The rows come from 6 hidden closed curves, with some noise, and rows from the same curve form a group. Each curve winds through 8 dimensions. The rows are also pushed far along 5 directions, which tell nothing about the answers.
In the rows, 128 means zero.
Some rows, each with its group after it:
[135 140  77 179 132 109 126 101  54 166 161 155 138 103  95 202 117 158
  63  82 109] -> (5)
[117 100 161 109 142 126  99 142 187 116 179 111 155 174 132  79 144 127
 159 106 127] -> (5)
[124 135 136 120 132 104 158 122  76 161 115 160 100 116  78 147 158  79
 137  58 102] -> (1)
[150  70 148 159 159 153  65 124 137 118 149  97 127 172 150 130  54 194
  75 146 146] -> (0)
[143  89 177 162 195 131  69 164 135  96 109 124 114  96  78 130  95  87
 105  96 119] -> (5)
[127  87 125 118 133 115 137 133 140 146 139 129 166 161 134  95 133 126
 149 123 147] -> (4)
[ 59 126 153 118  94  88 122  78 166  92 158 132 103 150 156 142  98 192
 157 114 114] -> (1)
[108 129 125 149 144  74 140  82 111 184 143 137 140 123 100 164 151 149
 114  79 137] -> (1)
[ 92 145 113 135  64 126 112 133 159 105 102 110 115 165 169 116  98 158
 163 182 120] -> (4)
[151 127 138 110 193 118 138 168 112 154 133 143 175 120  94  91 182  98
 130 101 148] -> (2)
[171 134 128 167 127 114 124 138 117 144 106 127  69  97  79 179 132  99
 110 133 111] -> (2)
[143 125 122 146 141 134 152 146 110 141 108 116 114 123 115 173 115 111
  98 120 114] -> (3)
[130 115 113  75 151 134 150 152 154 155 135 116 190 160 145  60 194 110
 173 106 193] -> (0)
[209  94 140 118 192 186 121 138  68 160  96 122 122 101  96 115 146 115
  64 140 179] -> (2)
[141 133 133  82 152 173 139 148 123 138 129 155 186 142 147  43 162  93
 144 161 148] -> (0)
[150  75 181 168 189 145  97 123 137 101 143 125 123 115 109 138  92 148
  81 155 132] -> (4)
[153 127  99 139  97 179 150 138  72  95 102 139 131 124 162 109 114 153
 118 219 141] -> (4)
[ 87 117 121 153 110  80 140  73 149 130 203 138 133 148 134 163 109 174
 140  82 117] -> (0)
[100 141 146 145 126 125 118 122 155  81 118 113 108 104 133 142 111 148
 139 147 131] -> (1)
[157 126 167 164 180 128  85 140  96 104 116 135  91  74  79 155 122 118
  86 119 113] -> (0)
[118 122 100 105 121 113 145 116 162 162 169 139 176 150 136 110 142 117
 148  98 141] -> (4)
[106 139  97  98  74 119 168 131 121 126 109 137 125 128 125 118 148 118
 174 121 132] -> (2)
[ 92 119 128 101 110 108 129 107 175 144 134 137 156 170 162  92 108 155
 161 147 147] -> (5)
[124  99 173 149 119 111  82 160 171  68 101  94  91 122 112 123  76 123
 148 151  98] -> (0)
[118 121 107 102 127 117 148 105 122 173 129 149 165 154 143 103 126 150
 134 133 159] -> (5)
[106 168  87 156  93 155 156 107  94 108 115 133 129 119 161 164 102 201
 100 201 140] -> (3)
[144 103 166 120 170 145 151 130 122 152 119 139 133 140 101  94 160  77
 144 118 146] -> (1)
[127 165 122 165 132 104 138 125 106 154 118 123 113 105  94 175 134 122
 107 114 102] -> (1)
[175 135 119  82 148 154 137 172 141 154 110 103 171 133 125  56 171  97
 146 157 167] -> (3)
[164  98 154  78 160 143 141 167 128 128 109 122 145 139 138  65 190  85
 158 128 159] -> (4)
[178 133 123  92 144 143 166 150  90 165 111 116 139 113 117 114 194  73
 121 109 129] -> (1)
[148 142 107 120 111 155 169 170  72 115  63 123 134 103 130 102 167  80
 151 164 136] -> (4)
[108 112 109 148 102  70 128 104 168 142 153 112 124 119 118 185  99 136
 128  81 105] -> (3)
[141 178 145 129  94 119 103 165 162  98  77  92  40 103 112 154 107  85
 153 128  84] -> (3)
[123 106 145 129 150 159 108 129 144 111 132 113 152 143 154 114 103 134
 107 140 132] -> (0)
[123  93 133 182 140 114 117 119  79 110 112 128 113 118 120 178  87 170
  87 133 119] -> (4)
[129 178  80  86  63 133 200 136 116 134 105 139 137  94 144 113 202  51
 185 132 119] -> (4)
[ 99 133 129 127 149  81 153  86 113 165 174 165 167 135 136 145 162 164
 115 100 122] -> (2)
[105  94 168 146 175  68 118  84 135 169 184 143 143 164 119 146 128 161
 111  68 115] -> (2)
[ 98 111 170 134 130 108 120 117 212 123 137 115 129 168 150 105 126 116
 174 146 130] -> (2)
[ 76  85 172 153 147 103 104  95 216  87 175 109 137 156 152 149  49 196
 121 135 124] -> (3)
[143 126 190 109 135 174  72 160 166  79  85  94  78 148 140  75 100 143
 139 194 135] -> (5)
[128 192 106 100  76 103 161 133 151 143 109 137  97 106 126 133 175  83
 176 134 108] -> (1)
[118 156 139 124 104 137 104 180 148  95  86 115 121 136 150  97 131  83
 161 162  89] -> (2)
[138 118 112 149 133 173 140 126 117 110 128 124 122 143 154 157  67 178
  83 180 142] -> (3)
[145  77 119 141 198 131 164 102  83 175 161 139 177 136 122 166 109 163
  54  91 160] -> (3)
[129 146  95 105 103 145 175  94 107 175 133 117 147 147 147 121 155 128
 133 117 152] -> (2)
[131  90 166 141 177 127 114 116 109 118 125 129 133 103 110 140 110 128
  89 109 122] -> (0)
[158  78 110 141 154 134 127 133 130 147 134 113 159 132 129 139 106 147
  94 136 162] -> (3)
[150 161 108 129 110 166 170 165 122 116 104 128 143 109 113  95 158  85
 154 192 130] -> (4)
[125 137 113 166 104 118 147  81 114 134 155 148 103 104 112 189 109 158
  98 144 108] -> (4)
[101  61 176 126 186  92 115 101 115 162 169 159 156 174 110 119 134 137
 116  48 122] -> (3)
[ 80 155  77 126  90 119 165  77  94 125 153 171 140 116 148 164 113 169
 127 106 131] -> (1)
[100  87 138 114 114 124 123  91 193 116 176 138 141 184 173 104  82 184
 151 150 154] -> (1)
[145 104 110 111 166 149 159  89  71 155 165 139 157 113 111 139 134 169
  83  86 174] -> (2)
[111 133  96 120  83 126 141 102 124 129 163 116 128 147 141 142 136 169
 136 110 130] -> (5)
[126  96 191 124 154 140  65 134 151  84 117 125  83 149 131 101  81 162
 127 145 134] -> (1)
[127 174 108 100  78 155 143 155 128 129 101 118 120 161 151  85 147 120
 166 173 123] -> (1)
[143 140 126  92 115 194 145 145  99 102 107 152 117 150 151  72 126 128
 147 177 152] -> (1)
[110 100 137 131  97 143  99 120 144  83 119 128  92 148 141 125  63 180
 133 163 135] -> (2)
[156 120  89 128 140 168 130 144  87 126 130 120 153 142 144 124  95 190
  88 161 170] -> (5)
[105 101 168 118 138 150 116  94 160 113 163 113 148 186 183  92  98 175
 125 154 132] -> (0)
[130 139 111 120 110 141 118 158 152 116 127 117 161 123 121  92 137 111
 150 158 127] -> (3)
[148 110 113 152 121 123 103 126 110 136 121 125 107 130 101 145  87 169
 105 142 141] -> (3)
[135  85 131 120 149  97 136 126 116 161 140 140 158 130  87 106 160 112
 143  86 146] -> (3)
[109 122 158 138  93 126  93 120 201  81 156  95  92 174 166 114  95 166
 166 162 120] -> (0)
[152 105 140 105 162 122 146 108  96 165 158 141 140 146 116 112 153 152
 113 101 156] -> (2)
[143  92 158 106 182 122 105 124 123 155 128 134 161 124 131  96 152  85
 115  83 137] -> (4)
[ 76 106 177 129 124 106 120 108 172  87 124 128 122 139 146 106 110 128
 173 134 120] -> (4)
[ 87 148 113 135 131  85 146 111 110 148 126 152 154 103 109 144 149 103
 146  73 119] -> (5)
[151  44 158 132 208 140 133 130  99 147 123 134 166 146 131 116 138 136
  90 119 177] -> (3)
[154 113 144 164 175 112 103 141 106 127 108 132 112  98 109 162 107 138
  85 137 127] -> (5)
[103 103 132 144  96  96 128  93 163 123 142 110  86 144 128 174 109 156
 142  99 128] -> (0)
[105 114 121  98 140 165 173  87 107 130 141 150 182 149 185  91 139 155
 128 152 174] -> (2)
[213 115 110 131 141 195 108 168  60 125 101 105  91 113  98 126 130 130
  79 149 153] -> (5)
[123 137 131 155 111  96 112 150 146 124 127 102 115 119 104 152 121  87
 140  93  77] -> (0)
[112 138 110 139 112  79 161  85  74 192 146 142 118 140 101 182 146 151
 106  66 103] -> (1)
[128 184 123 113 117  94 151 145  90 171  62 119 102  87  86 151 178  70
 136  94  98] -> (5)
[ 74 131 125 109 102 132 146 111 169  88 169 136 158 149 157  92 135 146
 184 123 142] -> (5)
[113 141  66 108 102 163 166  97 109 157 148 122 179 159 188 129 138 175
 109 143 167] -> (0)
[150 152  87  85 116 150 161 145  98 165 122 116 175 126 147  99 184  88
 129 112 133] -> (2)
[149 166  82 101  76 177 148 168 126 104 107 102 129 112 141 107 160  90
 154 152 130] -> (5)
[149 133  93 130 140 114 171 128  80 144 150 151 150  91  92 138 165 113
 131  89 147] -> (0)
[121 127 127  79 165 147 152 110 134 154 168 140 216 145 174  72 178 134
 122 128 160] -> (5)
[112  90 190 156 145 127  81 111 128  83 132 136  61 140 107 156  55 163
 107 113 100] -> (1)
[137 106 114 114 168  96 188 110  52 165 160 162 163 111 112 151 194 134
 106  63 144] -> (4)
[160 106 148 109 157 204 117 146 146  84 141 126 131 158 159  57 118 146
 142 189 188] -> (0)
[113  69 158 148 149 103  97 122 176 128 164 124 157 172 128 111  87 155
 129 132 127] -> (4)
[103 143  97 119  97 123 132 123 112 115 151 157 152 145 164 122 117 178
 127 153 117] -> (2)
[157  95 170 128 174 111  79 140 168 138 143 102 117 127 111 139 102 103
 100  82 106] -> (3)

New rows, each followed by its group:
[119 104 103  91 132 159 167 127 151 167 149 134 217 183 165  51 167  99
 165 138 176] -> (1)
[126 150  84  97 107 161 179  93  89 132 152 136 148 117 140 127 141 169
 120 125 167] -> (2)
[170 152 110 121 144 146 133 179  75 145  79 111  98 115 103 145 171 119
 108 123 147] -> (4)
[ 96 159 156 122 107  80 146 119 154 105 144 126 122 103 121 122 167  99
 177 111  83] -> (0)
[ 96 117 120 158 136  94 114 121 133 114 132 127 137 107 114 170  91 138
 117  88 117] -> (5)
[ 97 142 140 153  96 128 120 154 159  95  99 112  95 156 127 136  89 144
 150 172 104] -> (3)
[132 129  74 129 129 133 147 114  69 153 110 137 160 111 140 146 117 157
  98 122 164] -> (5)
[147 201  59  86  71 166 166 188 109 119  84 132 143 100 134  92 183  94
 164 187 138] -> (2)
[140 129  91 121  93 176 134 132 106  98 120 150 109 140 143 111  85 199
 127 207 174] -> (2)
[179 150 107 129  93 156 107 203 123  94  85 120  85 110 114 116 125  90
 141 179 106] -> (2)
[118  78 141 129 144 132 133  80 127 141 152 117 129 163 150 142 106 188
 103 116 166] -> (0)
[104 162 141 102 109 106 161 143 112 138 111 132 114 122 106 126 182  59
 166  70  79] -> (1)
[ 97 118  78 108 137 140 154  83 130 163 195 148 204 179 178 111 139 198
 123 107 193] -> (0)
[ 61 177 118 131  56  99 130 122 168  76 117 137  87 107 136 157 109 112
 185 114  79] -> (1)
[142 128 143 148 146 139  92 131  93 132  71 124  87  88  85 162  81 115
  81 117 115] -> (5)
[137 104 120  84 147 170 159 122 120 134 126 143 176 134 153  66 170 107
 149 137 187] -> (1)
[114 175  90  93  84 154 210 115  88 127 103 154 140 111 145  98 178 108
 174 163 153] -> (4)
[173 135 110 104 121 177 151 138  79 147 110 121 124 141 141 107 151 133
 109 166 150] -> (1)
[147 153 132 148  91 152  80 194 165  76  85  98  93 104  99 106 108  90
 153 187  96] -> (3)
[148 142 140 160 143 127  86 139  93 160  92 124  76 120  81 171 125 112
  86 100 103] -> (0)
[ 30 152 121 138  83  70 135  81 166 108 156 135 133 152 174 168  99 176
 159  92  97] -> (3)
[ 67 128 161  99 126  97 106 140 193 100 126 121 156 142 136  89 140 124
 176 113 117] -> (2)
[109 107 129 150 158  84 131 114 135 154 143 152 145 122  96 164  86 139
 105  92 117] -> (5)
[138 110 180 113 151 169  87 133 175  73 142 108 121 156 173  67 117 170
 140 196 160] -> (0)
[109 131 101 121 107 110 121 123 133 140 112 108 149 129 151 136 118 141
 129 115 134] -> (5)
[149 111 135 129 176 170 104 130 124 127 138 112 155 124 127 112 108 150
  85 135 163] -> (2)
[133 147  91 139 105 131 127 107  97 166 127 141 123 122 107 168  95 145
  84 119 110] -> (5)
[147 132 108 128 143 128 149 151 114 144  99 141 136 105 105 141 106 111
 114 140 136] -> (5)
[110 110  93 112 150 134 162 114  96 166 137 128 214 165 171 105 149 177
 111 134 179] -> (4)
[145 124  89 117 119 111 155 150  81 146 133 146 153 118 123 133 164 101
 131  91 120] -> (4)
[ 76 106 158 101 139  93 127 102 209 121 161 108 171 150 173 125 105 161
 136 118 121] -> (5)
[144 145 149 107 124 192 120 174 135  71  84 135 103 125 129  61 123 105
 167 203 151] -> (0)
[125 137 164 101 141 107 131 138 133 143  96 117 111 124 119 113 185  85
 156  97 125] -> (4)
[155 106 138  77 153 193 132 138 113  99 124 129 148 149 172  58 128 169
 126 182 190] -> (1)
[ 78 162 125 102  82  85 165 148 193 140 113  99 137 158 163 134 168  74
 190 101  86] -> (3)
[ 90 140 104 127  94 125 139  97 151 137 145 110 138 149 167 154 128 151
 129 113 127] -> (0)
[154 109 143 124 141 183 125 130 115  82 113 135 112 110 140 107 105 140
 114 186 153] -> (0)
[160  79 133 118 171 141 113 172 112 113 114 126 150 119 124 106 132  93
 121 103 148] -> (4)
[142  66 171 103 173  92 125 148 184 153 132  91 139 142 104 106 181  62
 162  48 147] -> (0)
[115 130 126 121 152  93 149 129 139 141 134 136 169 118 142 125 157 120
 140 118 137] -> (5)
[106 167  75  94  46 113 197 114 143 126 128 130 128 119 150 124 179 117
 197 142 140] -> (0)
[ 87 174  64 136  79  98 182  84  76 153 154 152 171 107 143 171 136 158
 114 112  99] -> (0)
[147 138  95 117 151 131 130 110  57 187 133 157 155 140 125 126 137 170
  84 112 158] -> (1)
[146  94 146  89 183 112 135 162 140 168 100  94 175 127 131 101 204  63
 134  70 153] -> (4)
[108 175 107  96  58 132 151 154 155 122  87 116  99 149 136  95 164 102
 204 157 133] -> (0)
[134 172  54 144  90 189 133 118  94 117 131 147 141 129 161 140  85 215
  87 221 166] -> (2)
[157 170  80 139  79 186 133 135  96 111 110 160 101 114 136 119 114 130
 128 209 137] -> (5)
[157  93 139 131 212 146 118  94  70 172 166 153 180 122 126 133 135 165
  43 104 157] -> (5)
[124 161 117 121  67 147 118 151 160  92 137 106  96 146 132 113 139 125
 168 153 105] -> (5)
[138  97 132 161 129 129 128 119  81 113 120 140 123 118 132 143 104 149
 101 159 119] -> (4)
[116 125 107 156  82 107 131 102  79 126 109 144  65 106  89 196  87 159
 109 107 106] -> (2)
[172 127 121 165 155 167 109 113  99 150 128 129 111 118 108 162  98 169
  54 170 147] -> (4)
[114 122 149 124 128  88 126  90 136 167 153 136 121 142 118 144 155 127
 128  88 109] -> (0)
[110 163  93 119 109 123 172 128 119 126 113 121 148  93 128 136 167 113
 152 122 146] -> (1)
[124 162  83 145  66 164 109  96 111 128 138 147 103 144 151 144  79 188
 104 185 120] -> (5)
[ 60 171 139 168  76 110 128  91 161  86 128 122 104 124 150 163  95 170
 143 174  88] -> (4)
[132 119 149 164 122 131 120 119  81  97 111 133  50 103  87 192  77 148
  96 110  96] -> (1)
[143 123 104 140  99 161 133 103 109 134 134 121 108 156 153 138  85 168
 111 158 143] -> (2)
[ 71 149 100 109  78 122 157  91 140 110 147 155 139 152 158 112 117 196
 169 161 155] -> (0)
[120 140 153 142 128 113 123 127 112 109 106 118  71  95  72 160 120 120
 130  92 110] -> (2)
[127 179  71 133 100 137 185 107  89 155 126 151 125  86  99 169 147 110
 125 113 135] -> (4)
[144 164 123 126  98 161 137 129 118 131  96 139 103 122 118  99 131 105
 147 186 129] -> (4)
[126  88 170 130 187 123  74 148 135 114 131 110 133 158 146 123 117 174
  98 112 143] -> (4)
[147 169  76 114  58 144 148 161 121 109 118 132 106 129 145 122 134 123
 158 176 113] -> (2)
[ 95 116 132 137 102 120 104 119 193  94 176 109 150 171 171 108  85 162
 153 144 113] -> (0)
[100 176 128 149  95 155 124  91 117  94 120 141  68 125 144 159  91 204
 114 186 134] -> (4)
[141 156 112 153  84 142 136 196 126  80  59  91  84 102 117 146 136  93
 152 182 105] -> (4)
[164  90 148 104 148 164  82 167 140 109  90  85 125 144 144  76 122 126
 130 152 168] -> (5)
[ 97 166  87 147  94  66 153 130 133 164 129 139 138 107  96 178 154 104
 146  89  94] -> (2)
[ 84 148 123 153 103  91 115 122 168 119 172 135 131 138 113 155 109 135
 143  98  81] -> (5)
[188  91 151 102 198 153 114 144 102 136 127 112 147 108 130 110 147 131
  78 121 163] -> (1)
[139 100 145 144 131 142 111 135  92 114  96 133  89 135 113 134  89 136
 114 133 126] -> (2)
[132  85 214 134 193 107  99 149 196 135 131 128 117 153  87  92 127  60
 156  98 113] -> (1)
[125 130 122 115 125 128 129 129 120 139  96 122 132  97 109 130 139  79
 131  89 124] -> (5)
[103 143 101 123 112 129 146 143 155 129 130 143 171 159 158  95 133 136
 163 169 148] -> (2)
[108 105 138 146 101 114  99 108 140  99 121 102  79 132 123 164  75 175
 125 114 126] -> (5)
[156 133 143 139 154 150 141 141  67 127  82 130 103  85  98 147 147  77
 104 113 117] -> (2)
[ 99  99 134 142 178 114 146  74 112 172 171 152 193 148 120 124 115 173
  98 107 159] -> (4)
[137 134 101 136 118 135 139 135  95 129 118 137 109 129 109 143  99 152
 120 131 141] -> (1)
[142 148 152 157 149  99  99 148 104 134  73 113  80  90  91 177 111 122
  92 126  97] -> (5)
[120 136  80 149 128  93 163 119  76 154 162 156 145 115  99 181 137 153
 104  74 122] -> (4)
[140 135  89 135  98 149 169  90  67 130 120 143 101 105 132 167 121 179
 102 157 157] -> (0)
